The rows of a group lie close to one hidden flat surface of 13 dimensions, which passes through zero. Surfaces can cross.
In the rows, zero is written as 128.
Some rows, each with its group after it:
[110 142 140 166 147 138  47 118 129 118 124 165 143 116 119 122 147  56
 147 118 162] | komen
[138  87  99 131 138 171 155 143  99  99 142 113 155 140  77  90 171 155
 129  86 104] | Gunob
[121 138 123 101 143 125 131 141 219 127 159 144 126 155 139 114 115  96
 110 137 156] | Mulab
[121 101 129 149 142  93 115 158 157 121 139  86 137 117 115 114  67 101
 135 122 125] | Mulab
[198 168 149  67 157 143 124 111 162  72 146 113 138  79  93 109 169 111
 124 139 111] | Mulab
[136  68 125 142 135 118  88 137  40 114 125 156 146 159 179 184 111 150
 105 149 104] | Gunob
[183  89  99 131 122  92 128 110 147 140 142  72 166 106 120 165  74 114
  99 125 135] | Mulab
[114 141 147 144 118 125 185 132 153 135 117 120 129 124 174 134  98  74
 131 159  89] | komen
[131 169 132 144 105  64 128  96  75 119  62 106 127 102 130 109 117 117
 124 122 104] | komen
[141 109 116 121 148 135 170 177 147 105 143 164  87 125 125 127  83 169
  83 165 116] | komen
[ 99  97 141 126 124 117 149 114  93 149 129  78 186 157 126 135 139  96
 158 116 110] | Gunob
[140 100  87 180 147 171  81 150 130 149 167 141 136 118  97 154  92 117
 114 114 182] | komen
[168  71 106 184 127 139 129 140 105 146 120 146 131 187 187 132 173  81
 102  95 132] | Mulab
[149 164 160 169 108 106  70 142 141 152 195  88 117 143 206 117 161 158
 116 121 145] | tob
[172 149  99  61 134 148 137 139 162 112 177 129 130 146 156 131 115 157
  77 139 122] | Mulab
[110 123 138 162 141 180 142 165 125 127 116  97  75  99  90 164  87 152
 196 134 124] | Gunob
[146 170 108 112  96  93  64  87 193  96 138  77 126  91 144 156  92 176
 130 116 130] | Gunob
[122 130 123 160 126 137 144 115  63  96  72  95 156 121 124 128 130  69
 162 111  72] | komen
[162 130 130  88 136 149 171 182  58 176 167 104 132 141 161  85  97 121
  94 131  90] | Mulab
[141 116 129 128  97 117 126 131 101 232 164 175 105 119 135 120 138 191
  75 137 190] | komen
[120 122 108 113  92 131  92  79 129 182 145 153 142 125 129 177 135 179
 121 122 182] | komen
[177 144 104 159 138 107 115 139 129  77 150  98 121 152 141 117 145 169
  83 115 125] | tob
[ 97  91 139 106 154 113  86 153  67 115 139 188 136 157 105 106 149 163
 110 133 144] | Gunob
[103  62 148  79 138 149 122 144 107 134 148 153 158 114  98 123 116 132
 142 136 109] | tob
[131 144 125 189 133 120 194 168  87 130 114 138  74 182 153 102 167 172
  98 134 122] | Gunob
[148 155  91 160 115  96 143 112 150 133 163  89 151 101  86 117 100 166
  67 126 153] | Mulab
[138  59 118  83 168 134 142 144 124 130 123 158 161 122  42  90 123  73
 120 114 145] | Gunob
[170 135 140 132 145 159  89 141 107 110 128 186 121  81 135 112 137  88
 105 138 119] | Gunob
[105 144 142 113 112 149 100 105 189 135 161 135 144  95 104 116 147 136
 146 123 150] | tob
[ 97 182 117 132 124 152 154 101 123 143 107 169 109  84  29 102 154 160
 130 132 173] | Mulab
[ 91 107 177 214 126 118 142 117 137 156 183 138 182 106 114 143 159 103
 112 173 149] | komen
[128 125 147 144 103 123 136 108  95 169  79 178  94 140 191 165 158 116
 138 145 130] | tob
[170 119 102  76 115 156  95  85 126 178 143 145 151  88 116 187  99 117
 117 132 169] | tob
[126  96 138 245  96 108 131 126 152 129 111 103 101 146 198 171 140 136
 143 122 119] | Mulab
[116 101 164 177  94  94  71 123  85 109 109 164 125  85 160 112 145 159
 124 128  87] | Mulab
[177 166 104 142 140 153 167 116 190 131 122 136  94 150 138 137 166  96
 112 124 161] | tob
[ 72 169 110 129 125 111 166 118 137 124 120  91 116 165  96 145 113 178
 145 138 152] | Gunob
[164 106 132 124  95 148  70 128 125 169 156 147 106 105 171 140 143 170
 128 105 139] | tob
[161 121  91  84 126 132 151 117 148 123 127 145 115 153 118 125 149 167
  95 114 143] | komen
[ 91 148 142 139 116  89 134 145  97 133  95 116 131 141 161  76 104  87
 138 117  90] | tob
[112 122 143 156 121  93 195  96 129 125 127 145 127 163 145 196 159 184
  98 186 142] | tob
[123 156 173  91 149 126 157 116 106 113 132 154 158 168 171 119 197  81
 119 162 102] | komen
[ 84 119 124 119 147 142 170 178 198  95 145  89 121 142  86  56 109 118
 160  99 104] | komen
[157  92 138 174 123 131 179 126 101 158  91 138  84 108  94 161 156 160
 136 139 150] | Gunob
[129 168 144 171 169 112 116 144 102  57 122  95 144 152 119 109 162  94
 133 131 115] | tob
[122 138 151  99  98 157 107 109 185 179 169 169 117 120 215 180 122 122
 129 165 143] | Gunob
[130 143 118 167 127 210 169 136 114 199 176 105 136 187 168 158 184 100
 146 120 157] | komen
[106 165  93 135 125 138 134 162 125  82 120 137 107 169 180  97  96 137
 100 119  85] | Gunob
[159 105  86 111 117 118 127 150 111 145 125 129 126 103 151 136  24 126
  83 133 105] | Mulab
[142 133  94 124 102  89 159 118 197 149 149  98 114 124 113 135  94 191
  87 130 165] | komen
[207  94  84 128 141 166  87 153 127 139 134 181  74  96  88 126 118 166
  91  99 181] | tob
[ 37  98 152  67 125 138 145 101 130 151 130 154 190  84  48 120  97 112
 166 155 123] | tob
[140 112 115 146 168 153  97 156 121  60 128 148 125 122 107 127 114 110
 125 129 114] | Gunob
[107 162  88 106 145 136  66 126 117  73 121  95 111 146 109 167  84 184
 155 118 139] | tob
[ 84 134 133 130 141 124  91 161 160  71 127 143  99 120 115 103 101 165
 145 125 114] | Mulab
[117 203 104 105 131 157  91 141 106  78 109 212  89 110 159 117 101 148
  89 156 105] | Mulab

New rows. What belongs after each?
[216 122 165 115 176 148 129 146 162  92 140  83 128 111 154 144 146  35
 149 144 104] | Mulab
[130  81 110 155 139 147 186 131 162 140 157  97 193 137  87  93 142  58
 117 102 122] | komen
[101 187 132  65 132 125 156 139 140 150 175 121 142 108  75  77 108 167
  99 145 143] | Mulab
[143 152 136 110 161 143  94 151 110 144 147 126 132 146 137 112 128  71
 133 126 148] | tob
[139  86 147 146 145 139 100 141  83 119 110 120 121 103 105 156 118 124
 166 127 125] | Mulab
[140 158 110 161 123 100  76  88 114  67  92 120 133 100 134 194  97 137
 124 150 122] | Gunob
[106 111 181  92 117 129 129 111 125 138 111 137 130 113 128 116 176 129
 178 128 105] | Mulab
[104 205 143 192 143 106 138 144 143 140 153 128 127  76  71  85 104 102
  98 160 166] | Mulab
[135 113 158 178 156 153 194 107 126 120 113 141 133 102  54 161 192 104
 148 163 147] | tob
[189 177 133 111 117 137  88 133 147 149 140 134  95  68 181 145  77 106
 108 148 132] | Gunob
[132 201 108 181 116 125 183 110 161 134 160 100 129 122  88  95 166 164
  87 127 162] | Mulab
[123 209 134 123 146 118 126 101 143 119 142  84 148 113  75 122 139 107
 139 139 162] | Gunob
[156 128 127 125 138 153 144 183  70 153 162 144 119 112 123  77 115 142
  89 127 111] | Mulab
[149 130 116 166 136 129 193 180 101 132 103 128  87 157 152  78 127 108
 102 118 102] | Gunob
[155 124 146  78 118 128 133 129 119 133 164 118 136  70  88 100 133 193
 110 131 107] | Mulab
[116 121 108 152 119 141 171 134  80 153 132 131 138 123 152 181  56 139
 100 175 108] | komen
[169 138 165 182 119 111 137 109  83 171 184  93 168 128 153 151 189 136
  93 151 146] | Mulab
[130  93 156 125 148 100  70 164 158 106 156  75 140 137 154 126  96 100
 157 116 117] | Gunob
[ 77  77 160 120 113 110  90  93 101 116 105 120 157 170 137 149 198 154
 189 105 118] | Mulab
[ 66 109 113  97 135 168  81 160 138 108 103 153 113 121  92  75  98 109
 187  81 115] | komen
[127 180 170 153 150 104 119 117 169  57 131 152  91 143 125 129 213 169
 126 158 147] | komen
[109 204 154 164 125  95 116  99 145 134 153 138 144  56  67 120 121 136
  99 172 168] | Mulab
[135  59 165 139 137 156 180 140 136 133 133 177 159 116 129  97 177  65
 121 136  89] | komen
[ 91 147 130 124 140 162  64 155 105 162 168 175 105 144 131 143 122 158
 133 136 179] | komen
[133 149  67 122 159 174 141 160  93  87 139 117 100 175  96 146 104 192
 112 121 138] | komen
[145 123  94  61 106 155 164 120 136 186 146  89 139 159 180 166  91 125
 130 122 117] | komen
[140  83 172  87 134  86 121 151 161 117 158 129 126  98 115 104 116 162
 122 148 111] | komen
[ 83 148 135 160 149 128 150 111  97  97  86 178 140 140  91 117 166  94
 133 147 134] | Gunob
[ 67 164 143 149 141 118 160 176 122 131 114  97 121 166 143  61 107  70
 157 116  98] | Mulab
[134 203  92 101 158 127  98 112  88 111  99 138 143 152 105 108 121  73
 108 122 159] | tob
[133  81 156 111 149 126  75 132 100 109 173 147 187  85  92 116 132 122
 116 138 119] | tob
[152  92 102 177 127 116 111 156  64 110 120 119 142 107  91  75 122 145
  99  86 106] | Mulab
[115  76 116 108 111 112 135 106 119 125  71  99 144 165 157 137 128  94
 172  87  91] | Mulab
[116 138 134 116 130 154 146 140  36 138 113 145 120 144 159 157 118 148
 128 156  95] | komen
[118 128 165 190  99  94  90 128 136 122 114 144 107  88 152 102 141 138
 132 126 115] | tob
[138 102 129 134 142 134 155 160 174 132 145  95 120 165 143 115 126  97
 140 114 131] | Mulab
[104 123 139 118 102 156 172 114 102 195 136 130 128 138 132 139 159 158
 142 131 134] | Gunob
[116 152 126 140 119 102 106  83  81 115 136 110 174 153 129 149 166 151
 115 130 137] | Mulab
[163 129 126 136 129 100  96 120 177 113 148  86 132 138 190 186  89 113
 115 151 131] | Gunob
[123 136 130 197 134 155 177 142 145 131 111 158 120 130 145 109 138  59
 118 138 116] | komen
[124  93 160 101 148 109 112 166 187 141 185 131 146 112 121  92  99  98
 114 142 139] | komen
[ 81 162 100  74 127 152 117 105 170 119 150 110 146 177 118 139 133 147
 150 113 152] | komen
[ 83 152 138  93 125 109 149 171 173 124 127 127 116 139 156  48  74  86
 129 122  87] | Mulab
[125  67  99 118  91 153 144 106 153 196 127 185 144 113 108 109 142 121
 105  94 154] | komen
[137  76  97  75 134 129 167 110  83 158 116 136 192 144 100 125 109  75
 105 121 121] | Gunob
[ 79 152  86 188 108  81  98 110  88 136  99 156 152 116 109 111  71 119
  85 127 151] | Mulab
[128 110 102  62 145 158 122 144 123 120 150 159 140 159 115 101 131 144
 108 112 132] | tob
[110 193 139 174 140 186 120 153 102  91 116 164  91 116 154 126 135 107
 147 150  98] | Gunob
[119  80  77 132 106 112 125 132 153 157 119 180 130 130 110  93  91 141
  79  96 153] | Mulab
[157 144  98 145 158 151 175 151 187  85 104  89  67 174 148 174 109 123
 150 129 130] | tob
[148 129 100 136 104 114 169 123 181 118 163  75 136 159 145 113 151 184
 104 101 119] | Mulab
[113  78 135 158 177 158  99 199  98 116 153 141 109 164  96  96 137 126
 149 104 147] | Mulab
[120 205 109 177 151 156 136 127  80 109 144 105 120 165 118 167 152 152
 121 150 157] | Mulab
[181 141 147  95 126 148 110 118  94 113 149 133 129 120 175 170 152 153
 113 157 103] | Mulab
[108 135 179 122 131 133 164 149 124 115 117  61 118 147 150 106 161 113
 204 116  71] | Mulab
[151  88 132 182 134 126  98 149 172 132 117 176  94  64 115 146  76 104
 119 144 152] | Mulab
[165 129  81 123 112 171 123 129 137  96 151 117 139 128 176 151 108 149
 103 115  87] | Gunob
[135 182 103  70 136 179 166  95 144 129 130 137 109 153 118 177 158 157
 135 147 154] | Mulab
